There are 5 ways to turn a row about zero (a turn may also mirror it). The second row of each pair is the first, turned, with some noise. The first 45 pairs use one turn. New pairs use 2 turns, one after the other, and a turn may come again.
In the rows, zero is written as 128.
Some pairs, each with its turns in order after it:
[181  90 122 141 136 143 150 137]
[132 116 114 117 143 126 193 112] : J33

[155 133  75 171 184 134  94 102]
[157 116  43 155 146 154 153 161] : J512

[127 134 105 154 119 144 122 120]
[101 129 109 112 132 134 129 101] : J170

[104 209 161 131 143 121 133 114]
[ 58 160 115 159 122  94 120 155] : J512

[168  95  92 128 128 128 133 158]
[177 116 146 110 158 113 120 155] : J389

[143 122 129 114 129 108 136 147]
[139 109 125 115 142 115 110 120] : J389

[113 125 105 127 110 124 151 122]
[126 129 123 118 101 102 123 109] : J170

[ 95 104 132 187 118 111 158  80]
[104  79 136 102 142  79  88 111] : J170

[123 152 149 124 146 132 179 154]
[110  76 100 121 107 124 117 148] : J389

[112 122 117 111  87 167 167 113]
[185  98 133 140 134  87 122 105] : J33

[108 144 112 107 134  96 154 189]
[ 83 101 131 105 136  87 106 166] : J33

[106  82 134  92 129 165 123 168]
[127 116 166 124 108 185 124  94] : J512

[114  55 148 136 160 119  79  96]
[126 174 166 104 136  92 194  95] : J389

[121 110  97 152 120 115 103 120]
[155 100 107 139 152 131 119 119] : J631

[146  78  85  80  57  97 125 151]
[142 133 184 155 180  56 171 163] : J33

[101 148  98 153 122 158 129 120]
[131 136 135 168 111 153 136 163] : J389

[185  75 158 118  82 128 129 102]
[189  75 128 152 167 118 146  97] : J170

[ 99 102 169  76 114 103 139 110]
[126 148 125 184  91  85 124 134] : J33

[119 193 154  98 164 123 111 165]
[102 131 124  92  74 134  96 172] : J33

[119 184 164 127 136 145 122 134]
[ 68 128 105 134 106 139 102 138] : J389

[118 136 156 149 128 162 122  86]
[108 127 114 157 169 115 108  94] : J512

[138 123 176 138 139 123 157  97]
[103 104 168 143 102 125 141 157] : J631

[127 171 117 119 159 116  79 109]
[113 130 110  97 122 178 118 168] : J170

[148 156 125 161  81 148 125 193]
[110 182 108 127 177 177 115 152] : J631

[119 157 137  88 101 126 141 118]
[ 88 142 139  98 122 111 120 115] : J512

[166 125 157  80 102 114 148 110]
[146 168 123 130 103  75 160 129] : J33

[130 117 139 146 151 110 177 115]
[150 117 128 151  95  87 144 114] : J512

[169 105 115 104 187 152 157  96]
[132 133 105 178  62  99 154 121] : J631

[153 135 154 100 163 142 179 112]
[139 126  61 111  91 101 146 120] : J33

[163  90  82 145  92 137  92 128]
[184 171 150 134 177 126 126 144] : J389

[126 176  61  78 121 102 145 141]
[160  87 163 149 111 173  70 118] : J389

[136 141 146 129 136 145 143 155]
[131 149 133 151 108 130 111 126] : J512

[174 161 146 137 118 125 114 101]
[116 127 140 139 126 170 177 124] : J631

[ 73 115 168 110 127 188 126 106]
[126 154  93 182 151 109  70 135] : J170

[170 108 122 119 132 129 114 116]
[158 151 115 111 143 138 145 113] : J512

[148 130 118 132  87 114 137 112]
[157 115 125 110 123 126 131  89] : J170

[141 119 129 160 102 137 163 159]
[100 144 117 149 137 156 103 167] : J631

[132 105  91 127 140 118 167 152]
[156 107 122 110  79 131 135 131] : J512

[121 129 116 176 124 134 116 169]
[ 95  95 153 107 144 155 124 116] : J33

[128  98 123 132 135 120 167 102]
[111  97 122 150 103 110 105 135] : J631

[164 126 154 107 127 163 111 144]
[116 144 113  80 135 116 104 147] : J389

[113  97 179  87 152 173 108 143]
[158 157 141  98 105  82 154 173] : J631

[152 115 142 120 124 112 104 124]
[152 111 130 125 148 138 139 144] : J170

[139 113 129 118 143 137 150 113]
[124 106 127 152 119 121 133 128] : J170

[ 80 126 116 153 135  96 151 115]
[118  96 144 132 141 102  81 116] : J631

New pairs. What belongs after each?
[ 80 122 142  53  73 154  94  86]
[197  87 147  89  79 127 100  71] : J631 J389

[132 139 107 119 124 118 119 106]
[154 140 139 118 120 134 119 130] : J170 J389

[115 126 119 109 124 140 132  81]
[134 127 113 154 120 140 111  92] : J389 J170

[167 130 132 138 139 111 165  97]
[120 110 105 109  70 140 123 127] : J33 J170

[ 65 124 104 182 144 119 158 152]
[159 101  89 163 167  86 163 138] : J389 J389

[150 188 106 105  90 145  69 164]
[109 133 155 117  38  89 155 152] : J33 J33

[128 134 114 143 106 128 155 122]
[138 136 143 130 141 125 117 100] : J512 J389

[103 105 129 147 143 133 136 130]
[135  95 115 143 136 138 128 120] : J33 J512

[162  94 155 111  76 117 188  99]
[130  73 170 121  79 163 161  96] : J512 J631

[114  73 113 118 120 173 119 126]
[104 121 139 104 174 104 146 167] : J631 J33

[ 90 123 136  79 118 124 163 118]
[ 83 154 157 123 172 139 141 124] : J33 J33

[130 133 110  69 150 145 137 103]
[118 132 106  84 109 141 170 156] : J389 J631

[126 197 149 136 104 170  89 109]
[106  60 112 103  70 142 154 132] : J631 J389

[102 120 180 120 103 161 133 187]
[180 115 137 122 175  69 112 115] : J33 J170

[112 133 138 101 117 147 107 166]
[155 144 151 137 162 111 136 121] : J33 J170

[147 131 119 119 129 117 117 122]
[139 116 126 125 133 118 150 127] : J170 J33

[ 78  82 105 191 132 155 144 127]
[208  93 139 142 162 148 143 104] : J512 J512

[119 113  85 132 165 158 149 131]
[111 162 136 115 178 139 108 124] : J631 J33

[163 131 146  98 102 136 107 111]
[ 86 146  98 117 104 122 128 145] : J631 J631

[123 118 160  79 142 175 119 123]
[174 131 110 142 112 149  85 100] : J512 J33

[122  92 148 172 125 125 139 133]
[128 119 140 155 126 115 180 132] : J170 J512

[144  85 131 139 145 143 138 146]
[145  94 121 130 102 115 124 104] : J33 J512

[108 113  64 107 130 132 114 118]
[145 159 110 129 184 133 138 144] : J631 J33

[201 156 128 168  69 115 111 105]
[ 89  95 193 110 171 133  70 123] : J512 J389

[ 98 136 138 135  73 121 113 135]
[139 139 139 138 153 126 121 187] : J512 J170

[152 170 111  98 128 123 123  94]
[149 127 102 135  97 173 163 116] : J631 J389

[ 88 114  86 124 118 145  85 172]
[115  97 194  98 147 159 103 123] : J631 J389

[114  97 144 138 149 132 117 148]
[129  94 117 133 136 122 118  93] : J389 J389

[146  98 119  85 143 122  92 147]
[155 130 117 105 154 164  91 131] : J631 J389

[106 149 112 132 144 123 103 111]
[130 100 143 153 102 121 133 123] : J631 J631

[154 135 107 130  99 138 115 131]
[119 139 164 104 127 134  98 134] : J512 J389

[145 153 165 100 142 156 123 125]
[ 88 119  95 142 141 101 108 146] : J512 J512

[131 120  82 121 162 111 116 120]
[129 126 109 140  91 169 131 150] : J33 J512

[122 126 127 137 130 136 117  90]
[109 115 110 128 133 159 128 111] : J33 J170

[108 123 145 100 188 102 130  77]
[ 86 157 109  74 122 148 150  87] : J33 J170

[150  91  79 111  71 106 100  78]
[136 186  98 193  94  91 152 147] : J33 J512

[158 140 146 132 110 109 110 155]
[113 148 118 134 134 163 121 161] : J389 J33

[120  96  79 130 123 161 120  86]
[143 102  92 107 131 153 165  87] : J512 J512

[ 83 126 137 164 137 120 128 162]
[ 93 144 127 134  91 124  86 152] : J170 J33

[149 163  92 122 135 123 127 126]
[138 118 147 107 148 107 118 166] : J512 J33

[122 144 138 119 142 112 106 182]
[112 139  92 136 112 109  94 158] : J512 J389

[165 115 110 170 169 166 109 125]
[154 115 119  87 170 163 155 122] : J512 J33

[120 162 135 143 111 150 198 130]
[136 162 141 176 156 129 117  81] : J512 J389

[158 150 134 131 162  83 125 183]
[ 73 168 106 117 146 163 112 150] : J631 J389

[118 154 169 102 126 110 137 105]
[122  93 100 108 139  97 141 114] : J389 J631

[150 127 189  70  95 108 129 145]
[133 156 191 132 127 169 114  84] : J389 J389

[130 145 106 157 149 122 109 134]
[106 117 119 134 121  96 141 139] : J389 J389

[112 108  75 188 130 103 162 135]
[129 137 136 204 110 149  95 167] : J389 J631

[134  93 165 105 105 125 103  74]
[110  77 134 153 100 135  93 176] : J512 J170

[108  96 135 133 119 114 150 131]
[ 97 154 131 137 136 121 132 132] : J170 J33

[141 151 109 178 123 134  91  98]
[142 128 103 112 105  64 144 114] : J170 J631

[146 173 148 128 124 107 115 111]
[153 116 124 155 126 162 105 143] : J389 J33

[158 117  65 114 108 141 128 167]
[172 165 143 143 113 175 164 147] : J389 J631

[177  93 140 126 120  88 156 150]
[102 123  86 144 147  89  80 124] : J33 J33

[125  97 124 128  89 179 128  95]
[125 126 101  92 178 152 162 132] : J33 J389

[127 145 131 141 132 154 114 121]
[154 130 136 123 117 128 147 124] : J33 J33

[113 131 174 112 105 101 138 112]
[113 150 132 104 167 117 110 117] : J170 J389

[125 138  90  81 135  98  83 117]
[137 146  92  87 147 105 146  82] : J631 J512

[114 139  92 127 127 161  97 102]
[155 101 112 146 152 152 126 164] : J512 J33

[106 159 155 119  78 159 186  99]
[ 96 102 146 109 194 101 171 160] : J512 J512

[ 96 149 105  93  75 133  93 141]
[ 79 153 162 122  76 140 158 124] : J33 J33

[149 139 114 135 157  92 114 134]
[141 123 101 103  96 108 114 133] : J170 J389

[123 156  83 133 117 168 137  82]
[ 91 106 113 101  89  78 112 136] : J631 J170

[ 98 155 120 174 146 143 123 140]
[159 139 110 140 169 124  99 149] : J512 J631

[105 129 100 114 146 145 156 130]
[153 116 146 160 152 114 132 120] : J512 J33

[137 180 165 117 137 108 123 158]
[ 86 139 148 143 117 117  94 172] : J512 J512

[136 166 101 143 132  72  75 113]
[101 171 169 142  81 123 170 149] : J512 J170

[130 111 133 123 127  90 168 152]
[140  87 120 114 136 104 158 135] : J389 J170

